There are 8 hidden switches. A switch that is on adds its own fixed numbers to the row, and there is some noise. The rows also spread widely along 9 directions, which tell nothing about the answers.
Some rows, each with its switches (1 for on, 0 for off) after it:
[  8   2  11  -4  16  16  -8 -11 -28  18  13  -4   9 -47   3  16 -35  -5
 -12  -5  19   0   3  16   7  13 -37 -10  11  26 -16  24 -10  -8  18  22]
1 0 0 0 0 0 0 1
[ 13   4  23   3 -29  22  -1 -11   3  25   0  33 -18 -17  24 -14  -8 -15
   5   1  16   7  -9 -19  22  26  -9  14  23 -16 -17  28   5  10  23 -12]
1 0 0 0 1 0 0 0
[ 21  10  22  -5   5  35   9  10 -32  -8 -31  26   5 -61  21   7 -43   2
  -1  -1  21 -10 -10   1  37  -9 -23   4   0  15 -40  11 -17  20  23 -22]
1 1 0 0 1 1 0 0
[  8 -29  28 -37   6   5  18  -2  -1  -3 -35  -4   7  -4 -13 -10  40  26
   9 -14  -6  18  12 -21 -33 -12  15  23  -7  10 -62 -32 -16 -20 -37 -31]
0 1 1 1 1 0 1 1
[ -2 -18  -1 -17  12   7 -13  -5 -14  13  13   0  -8   1   5   7   8   6
   8   8  11 -13   3 -26  -2  -3 -11  -4  14  10  17  21  21   3  -9  18]
1 0 0 0 1 0 0 0
[ 11   4  19 -17  34  10  -6   4  -4   9  12 -11  11 -50  -3  19 -27  11
 -11 -18   8  18  12  -6  -6 -17 -18 -13   9  40 -44  -3 -21 -20   9   8]
1 1 0 1 1 0 0 0
[ -7  10  26  -3 -12  24   9   0  -4   3  -8  14  14 -25  20 -20   5  14
  -6  -6  18   2   0 -11 -11   4 -26  -5   6   2 -39  18 -22 -23 -12 -11]
0 0 1 0 0 1 1 1
[  3 -11   5 -35  11  14  11  12 -17   9   6  23 -11 -30   6 -15  -3   2
 -11  -6  21   2   1 -15   6   4  -2  -5   0  26 -41 -13  -3  -2  -1 -15]
0 1 1 1 1 0 0 0
[-11  -6  11  -4   3  18  -8  -1 -43  -5 -33  12   7 -10  -2 -12   7   5
   1  28  35 -25  -1 -11  13  14 -15   8   5   6 -37  -1  -9 -12 -16 -12]
1 1 1 1 1 0 0 0
[ 38 -27   4 -29   0  20  16 -12 -39  11 -23  26 -18 -38   7 -11  -2  -3
   7 -10   4  -3  -3  -6  26   7  -6  25  -3   5 -18   7  15  34  12 -20]
0 1 0 0 1 0 1 1
[  1   6  17  10 -21  23  -6 -26 -18  21 -27   9  18 -22  11 -22   3  -3
   3  -7  15   2   8 -10   3  35 -25  11   7  -2 -30  22 -11 -19   1  -8]
0 1 0 1 0 1 1 0
[  6   1  23   6   0  23   1 -17 -30  -1 -48   3  20 -30   7  -8  12  16
  11  -1   9  -8   7 -11  -1   2 -30  14   3   3 -39  17 -22 -20 -14 -18]
0 1 0 1 1 1 1 1
[ -3  -4  42 -24  -8   9  -6  -4  20  28  21  -5  22  -7   2   1  13   1
  -1 -19  -3  28  11 -17 -30   2 -10   1  26  14 -27  13 -10 -40 -15  13]
0 0 1 1 0 0 1 0
[  6   9  26   9   6  11   1   7 -15  -6 -14  -2  14 -29   8  12 -12   6
   0   7   6  -5   1   2  17 -23 -22  10  12  11 -24  14 -16  -5   3 -11]
0 0 0 0 1 0 1 0
[ 51  -4   6  24 -16  29 -23 -72  -4  30 -47   5  -6 -39   8 -33  26   3
  36 -26 -25  23   7 -52  -3  17 -51  41  14 -21  22  86  11  -1  15  10]
0 1 0 1 1 1 1 0
[ -6  39  39  42 -13  13   1  14  38 -15 -25   5  11  -3  20 -22  15  28
   3   7  15  14  -5 -39  10 -40  11   0   9 -18 -51   7 -37 -11   1 -39]
1 1 0 0 0 0 1 0
[ 15 -10  53 -12 -30  16   0 -11  27   7 -41   3  13  12  23   2  44   9
  23 -16 -28  23   4 -31 -37 -10   2  23   9 -30  -1  27   2  -9 -27   1]
0 0 0 1 0 0 1 1
[ -1  25  16  20  15  10  -7  11 -10   6  11  10  -3 -30  -8 -29  -5  19
  -7  27  44  -6  -6 -29  50 -21  -9  -2  26  18 -62   8 -30 -12  18 -42]
1 1 1 0 1 0 1 0
[ -5 -11  16   4 -21  15  -8 -29 -16  16 -29   1  10   5   0  -5   9  -1
  18   6  11  -7   5  -9  -2  35 -14  22  14 -10 -20  12  -1 -14 -11  -5]
1 0 0 0 1 1 0 0
[-36  -8 -11 -10  26   3 -14 -13 -25   9   9 -23  16  -8  -1   3  11  19
 -18   2  24 -13  22   1 -48  25 -24 -26  -5  26 -18  -1 -10 -41 -28  35]
1 0 0 1 0 0 0 1
[  3  -7   8  -8  -4  26   8  -8 -31  -2 -31  13   9 -29  19  -5  -4   8
   3  -9  12 -12   4 -12   2   3 -21   8  -6   9 -21   7  -1   2 -11  -7]
0 1 0 0 1 1 1 0

New rows, each followed by its switches (1 for on, 0 for off):
[ -2   1  17   1  16  -7  -4  -8  14  21  16 -14   7  -9 -31 -20  11  11
  -2  -6  13  27  13 -20  -6   4   3   7  19  26 -71 -21 -32 -47  -5 -23]
0 1 1 1 1 0 0 0
[ 16 -22  -3 -29 -11  23   1 -28 -11  18  -7  21 -18 -27  22 -29  11   4
  -3 -21   4  11   6 -27 -23  23 -20   6  -7   0  -1  28  23  13   1  14]
1 0 1 0 0 0 1 0
[  1   2  26   3  12  16   0  12 -33 -10 -25  -4  23 -13  -1  22  -7  10
  12  23  13 -25  -6   6  21 -18 -24   7  15  10 -15  15 -18  -8 -13 -10]
0 0 0 0 1 1 0 1
[ 14 -17  25 -16  -3  25   0  -6 -57 -19 -84   0  26 -26   2  12   2  11
  10  17   1 -25   9  20   9   6 -18  31 -20  -1 -28   9  -7  14 -13 -24]
1 0 0 1 0 1 1 0
[ 45 -11  -3  -3  33  12 -11 -48 -48  37  -3 -14   1 -72 -31  -6 -31   6
   4 -17  15  13  12   1  34  20 -43  24  18  39 -45  29 -15  -7  36 -13]
1 1 0 0 1 1 1 1
[-35 -10 -19  -9  10  20  -2   5 -73  -4  -7  16   6 -19  16   0 -25  -4
 -18  28  58 -52   1  16  19  37 -23 -18  -6  24 -21 -14   7  -1 -13  12]
1 1 0 0 1 0 0 0
[-21 -12  -6 -41 -13  43  22 -12 -24   6   2  31   2 -61  66  -7 -35  -5
 -38 -52  24   4  13   8 -59  46 -33 -34 -29  23 -24  -6  14   0  -9  49]
1 1 0 0 0 0 1 0
[ 17 -36 -31 -46  17  26  12 -39 -14  22   0   7 -23 -48  18 -17  -3  18
  -6 -55   0  15  16 -26 -52  30 -27 -12 -25  25 -13   7  19   4  -6  28]
1 1 0 0 1 1 0 1
[ 10 -23  24 -22   0  12 -12 -20 -18  24 -24  -6  14  -2 -15   9  11   2
  21  -3   2   4   9 -20  -1  15  -4  21  15   6 -24   7   1 -16 -11  -6]
1 1 0 1 1 1 0 0
[ 15  -6  -5  12  33 -12  -9 -26 -21  20  11 -34   5 -30 -37  -4   1  15
  -1   0   6   6  18   1  10  -2 -26  18  17  30 -35   9 -21 -26  11 -11]
0 0 0 0 1 0 1 1
[ -8  -6  21 -22  -7  22  -3 -19   9  27   0   5   9 -25  17 -11   8  13
  -3 -31   9  19  18 -34 -35  22 -12  -6   9  14 -42   6  -8 -30 -13   3]
1 1 0 1 1 1 1 0
[-31 -14 -10  -2  11   4 -17 -29 -26  20  18 -12   9   6 -12 -23  18  15
  -4   9  40 -12  14 -28 -14  29 -17  -6  20  21 -30  -1   0 -45 -27  17]
1 1 1 0 1 0 1 0
[ 12 -21   2 -17   9  22  -1 -25 -31  12 -12  11  -7 -32   6 -13   1   6
   3  -8  20   0  -1 -19  -8  17 -28   3   5  11 -21  14   4  -4  -8  14]
1 1 1 0 1 0 0 1
[ 14  -5  14  -5  -4  25  11 -27  28   0 -15   1   4 -35  29 -13   7  15
  -3 -49 -23  40   6 -19 -69  -3 -38  -5 -11  -2  -8  28  -9 -21 -15  37]
0 0 1 0 0 0 0 1
[-34 -40  -6 -33   1  -9   9  -8 -51  17   1 -11   8  25 -19   4  20   4
  -4  17  31 -31  19  20 -12  43   8  10   2  19 -36 -42   7 -25 -39  -6]
0 0 0 0 1 0 1 1
[ -6 -17   0  -6 -12   2 -16 -42  -9  41   9  -5  -2   0  -1 -19  27  -6
   5  -9   3   7  19 -20 -24  46 -21  14  20   4  -4  23  11 -33 -11  18]
0 0 0 1 1 0 1 0
[  9 -19   4 -17  11  20  -9 -40 -23  17 -24 -13  20 -28  -7 -17  21  19
   7 -23   0  10  16 -22 -38  16 -40   7  -2  16 -19  26  -6 -33 -26  19]
0 1 1 1 0 1 1 1
[-11  10  12   6  14  14 -19  -3 -18   6 -17 -12  24 -16  -1  -4   9  26
   2  11  21 -11  10 -24   3 -10 -19  -7   7  15 -28  18 -18 -23 -11  -7]
1 1 0 1 0 1 1 0
[-12  -4   8 -15  15  19   3  -3 -22  -6 -11   4  14 -39  15 -10   4  16
 -13 -11  17  -4  12 -12 -28  -2 -30 -10  -5  27 -38  -2 -13 -29 -24  13]
0 1 1 1 1 0 1 0
[ -9  -2 -11   1 -15  15  -1 -14 -22  23  -8  24 -17   2   7 -49  22  15
   1  15  43 -18   1 -33  25  34   4   0   1  -9 -34   9   1   8   3 -37]
1 1 0 0 0 1 1 1
[-10 -16  19 -47 -10  18  19  14 -17  22  18  19   5 -20  19   7 -16  -5
 -12 -17  18  -4   8   6  -4  23  -2  -6   6  25 -40 -18   3  -6  -9 -10]
0 0 0 0 1 1 1 0
[ -1 -36   1 -37  18   7   2  -1 -34   4 -11   0  -3   6  -4  13  14  12
  12   7  18 -20   2 -15  -2  -1   7   3   0  13  -8 -14  17   7 -25   4]
1 1 0 0 1 0 0 1
[ 17 -21 -14 -22 -20  19   7 -44   1  50  24  32 -35 -29  26 -43  11 -10
  -2 -40  10  22   5 -35 -16  52 -17   3   8   0  -8  26  25   3  11  12]
0 1 0 0 1 0 1 1
[-19  -7  31  -5  -1  19  -4 -18 -18   2 -29  -6  33 -11   2   1   7   9
  -4  -6  22   5   9  -1 -43  24 -23  -4   5   9 -47  -6 -25 -47 -34  20]
1 1 1 1 0 0 0 1
[ -8 -28   2 -40  -7  10  21   9 -32   2 -19  23 -13  -4   7 -12   6   8
  -6   3  28 -15   7  -3  11  18  26  10 -14  10 -54 -44   7  17 -12 -36]
1 1 0 0 1 0 1 0
[  2 -27  18 -22 -14  30 -11 -45 -32  28  -5   2  19 -33  26  28 -30 -25
   2 -29   1   3  10  12 -39  51 -52   5  15  11  15  34  19 -18  -7  69]
1 0 0 0 1 0 0 0
[ -9   7  40 -17  -8  22  -1  36  -4  -5 -11  26  11  -8  25  10  -3   1
  -1  15  24 -10 -10 -16  18 -15  12 -13   7  -1 -25  -1  -5   8  -4 -13]
1 1 0 1 0 0 0 0
[ 34  -1   5  -1  12   5  -4 -19   8  29  18  -2 -11 -29  -7 -19   5  10
   8 -20  -1  25   4 -33  14 -12 -10   7  13  11  -9  28  -1   2  22  -5]
0 1 0 0 0 0 1 1
[ 17 -11  -7  -6  29  22 -11 -43 -35  20  -6 -21  23 -55  -6  12 -32  10
  -1 -30   8   8  14   3 -21  20 -53  -5  -1  34 -12  27 -10 -21   5  40]
1 1 0 0 0 1 0 1
[-39   3   9   7   4  24   3  23 -46 -42 -44   6  22  -4  32  18  -5  14
  -9  33  31 -51   0  12 -12  -7 -22 -16 -14   2 -13  -6  -7  -5 -37  13]
1 0 0 0 1 0 0 0
[ 32  22  28  22 -20  10  -4  -9 -10  41  15  28 -12 -31  -3 -31 -15 -17
   6  13  33   9 -15 -12  79  16  -4  20  38  -4 -43  28 -17   9  50 -47]
0 1 0 0 0 0 1 1
[-22 -20  -1 -28   7 -14 -16 -10  -2  48  44 -19  11  22 -30  -5  12   0
   0  -3  14   8  22  -7 -13  41   9  -5  21  30 -29 -18  -1 -43 -12  -2]
0 0 0 1 0 1 0 0
[ -5 -18  18 -19  -4  10  -5 -19   4  26  -1  -4  11  11  -3  -3  30   9
  17 -17   2  11  11 -34 -31  18  -3   2  15   4 -21   3  -3 -36 -30   5]
0 1 0 1 1 1 0 1
[ 15   2  45   4   1  16 -17 -13  -1  20   3  -5  14 -15   7  19   5   4
  19   6   4   4  -4 -28   9 -22 -27  10  43  -2   4  53  -3 -14   0  14]
1 0 0 0 1 0 1 1
[  0 -32  13 -57  -8  22   7   4 -10  17 -13  25 -10  -5  17  -1  13   6
   7 -18   9   1   7 -30 -18  18  15  -1  -6   8 -23 -13  21   9 -17  -8]
1 1 0 1 1 1 0 0
[ 14  -1 -14 -16  22  25 -11 -13 -22  14   2  19 -21 -60  25 -20  -2  15
 -10 -12  15  -2   6 -34   2  -2 -33 -14  -3  22  -4  38  11  12  15  14]
1 1 0 1 1 0 1 0
[ 26   3  10  32  30  -8 -33 -39 -10  12 -28 -38  16 -19 -52 -23  25  29
  18  13   1  21  15 -32  19 -18 -19  35  19  13 -41  28 -32 -31   8 -23]
1 1 1 1 0 0 1 0
[-11   5  12   1   0   9 -13  -3 -18  11 -10  -5  16  -5   0  -9  16  11
   1  13  13 -13  10 -12   4   7 -16   2   7   7 -16  19 -10 -19  -9 -13]
0 0 0 1 0 1 1 0
[ -7  -5   6   4   7  -5 -16  -1  -4   8  -4  -8  -1  16 -10  -7  29   8
  12  21   5  -9   6 -24   2  -2  -1   9  16   2  -3  12   1 -17 -12  -7]
0 0 0 1 1 0 0 0
[ 22 -11  21 -19  13   8 -19  -7   3  24   4 -11   6  -7  -9  15  15   6
  24  -5 -17  10   5 -31   0 -17 -15  13  23  13  14  36   7  -9  -3   7]
0 0 0 1 1 1 0 0
[ 16 -26  47 -40 -44  34  24 -30 -20  30 -33  39   6 -37  23 -15   1 -23
   0 -32   8  24   3   5 -23  60 -14  30   9  -8 -60  -4  -4 -13 -10  -7]
0 1 1 1 1 0 1 1
[-12 -10  47 -31 -15  35   5   3 -34   4 -36  26  22 -16  18  -1  15  12
   7  12  33 -18  -2 -20  -1   8 -15   3  15   0 -46   7 -11 -19 -30 -15]
1 1 1 1 1 1 1 1
[ 30  -3  15  -2  -5  17  -3 -24   9  14  -8  -4   3 -38  17   0  -6   0
   4 -33 -22  25   8 -11 -17  -6 -31  12   3   4   7  40   5   2  11  22]
0 0 0 0 0 0 1 0
[ 16  17  23 -18  10  24   7   1  -7  23  15  18  -2 -77  23  -9 -30   8
 -27 -27  23  23   4  -4   2   5 -23 -19   4  28 -57  14 -23  -6  30  -7]
1 1 0 1 0 0 1 1
[-11  12 -15  23   5   1 -11  -7   1   0 -10  -4  -6  -3   3 -29  25  15
  -5  11   9  -3   9 -18 -10   5 -11  -5  -7  -2 -12  14  -9 -15  -2  -7]
0 0 0 1 0 0 0 0
[-29  -5 -18   5  28   6 -23 -23 -27  10  -4 -24  17  -4 -14  -8  14  25
  -2   7  28 -16  20 -23 -25  20 -26 -13   2  27 -24   3 -10 -44 -26  15]
1 1 0 1 1 1 0 0
[ -4 -47  -1 -56  17   8  27  23 -21 -37 -47  -6   5  14  12  26  26  27
   3 -12 -19 -16  10   6 -54 -25  18   1 -45   7   3 -39  20  22 -53   7]
0 0 0 0 0 0 0 1
[ 18  20  50  27 -16  38 -16 -30  16   9 -21  -1  36 -34  37  14  -6   3
  25 -28 -15  19  -2 -40 -18 -25 -55   5  33  -9  18  74 -10 -28  -7  42]
0 1 0 0 1 1 1 0
[ -7  -7  13  -6 -24  13  12 -19 -17  15 -25   3  17 -12   6 -12  -6  -3
  -4 -15   9   4  14  16 -12  42 -11  17  -4   3 -46  -9 -13 -16  -8 -15]
0 0 0 0 0 1 1 0
[ 10 -23  16  -4  -3   1 -13 -18 -44  16 -16  -9  12   7 -19  11   7  -9
  18  22   8 -18   5   5  28  14 -13  36  23   3  -2  14   9  -4  -8  -4]
0 0 0 0 1 0 1 0
[ -1 -54  20 -53  23   2  -1 -17 -47  13 -15 -31  29   6 -25  42   8  10
  15  -7   3  -9  20   5 -27   4   1  18   7  28 -19 -25  10 -20 -41  21]
1 1 0 0 1 0 1 1
[-13 -16 -40  13  25   8  -3 -48 -70  -9 -52 -22  13 -42 -12 -24   2  13
 -15  -5  17 -22  30  22 -29  47 -47  15 -29  27 -41  -9 -12 -30 -19  11]
0 1 0 1 1 0 1 0
[ -7  -5  15 -22  -5  15  -3   0 -24  13 -16   7   9 -17   4  -9   5  11
  -7   5  18  -9  13  -3   2  20  -7   4  -1  11 -38   1  -7  -6  -2 -22]
1 0 0 1 0 1 1 0
[-15   0  19   0 -21  13   2 -13 -25  16 -24   8  11  -7   3 -17  12  -2
   1   8  20 -11  13   4   2  40 -14  18   9   1 -51   0 -17 -27 -10 -28]
0 0 0 1 1 1 1 0
[ -9  19  59  10 -25  21 -18  -7  10  26   0   7  26  -7  24   7  11  -2
   5   6  16   7  -2 -19  -8   6 -22  -2  40 -13 -15  46 -17 -33  -4  13]
1 0 0 1 0 0 1 1
[ 28  10   6  -1   5  13   8  19  -9  -3  -7  22 -13 -34  10 -11 -21  -1
  -2   1  10   4 -12 -10  44 -21   1   3  -5   7 -21   4  -5  31  30 -28]
0 1 0 0 0 0 0 0
[  7 -13   8 -22  19   0  -4  23 -16 -10 -14   0   0   1 -13  -4  23  18
   3  22   3  -9   2 -14   7 -25   6   6  -4  11 -13  -4   0   5 -13 -22]
0 0 1 1 0 0 0 0
[ 22  -6   9 -11   9  26 -21 -35  14  23   6   0   3 -40  17 -11   3   8
   4 -36  -8  34   6 -44 -41  -1 -39  -9   8  11   9  49   6 -17   1  47]
1 1 1 1 0 0 0 0
[ -1 -22  28 -25  -7   6   3  -8  27   6  -7 -18  22  18  11  11  25  15
  13 -35 -23  26  14 -29 -51 -21  13   4  -1   2  -4  -9   6 -21 -37  22]
0 1 0 0 0 0 1 0
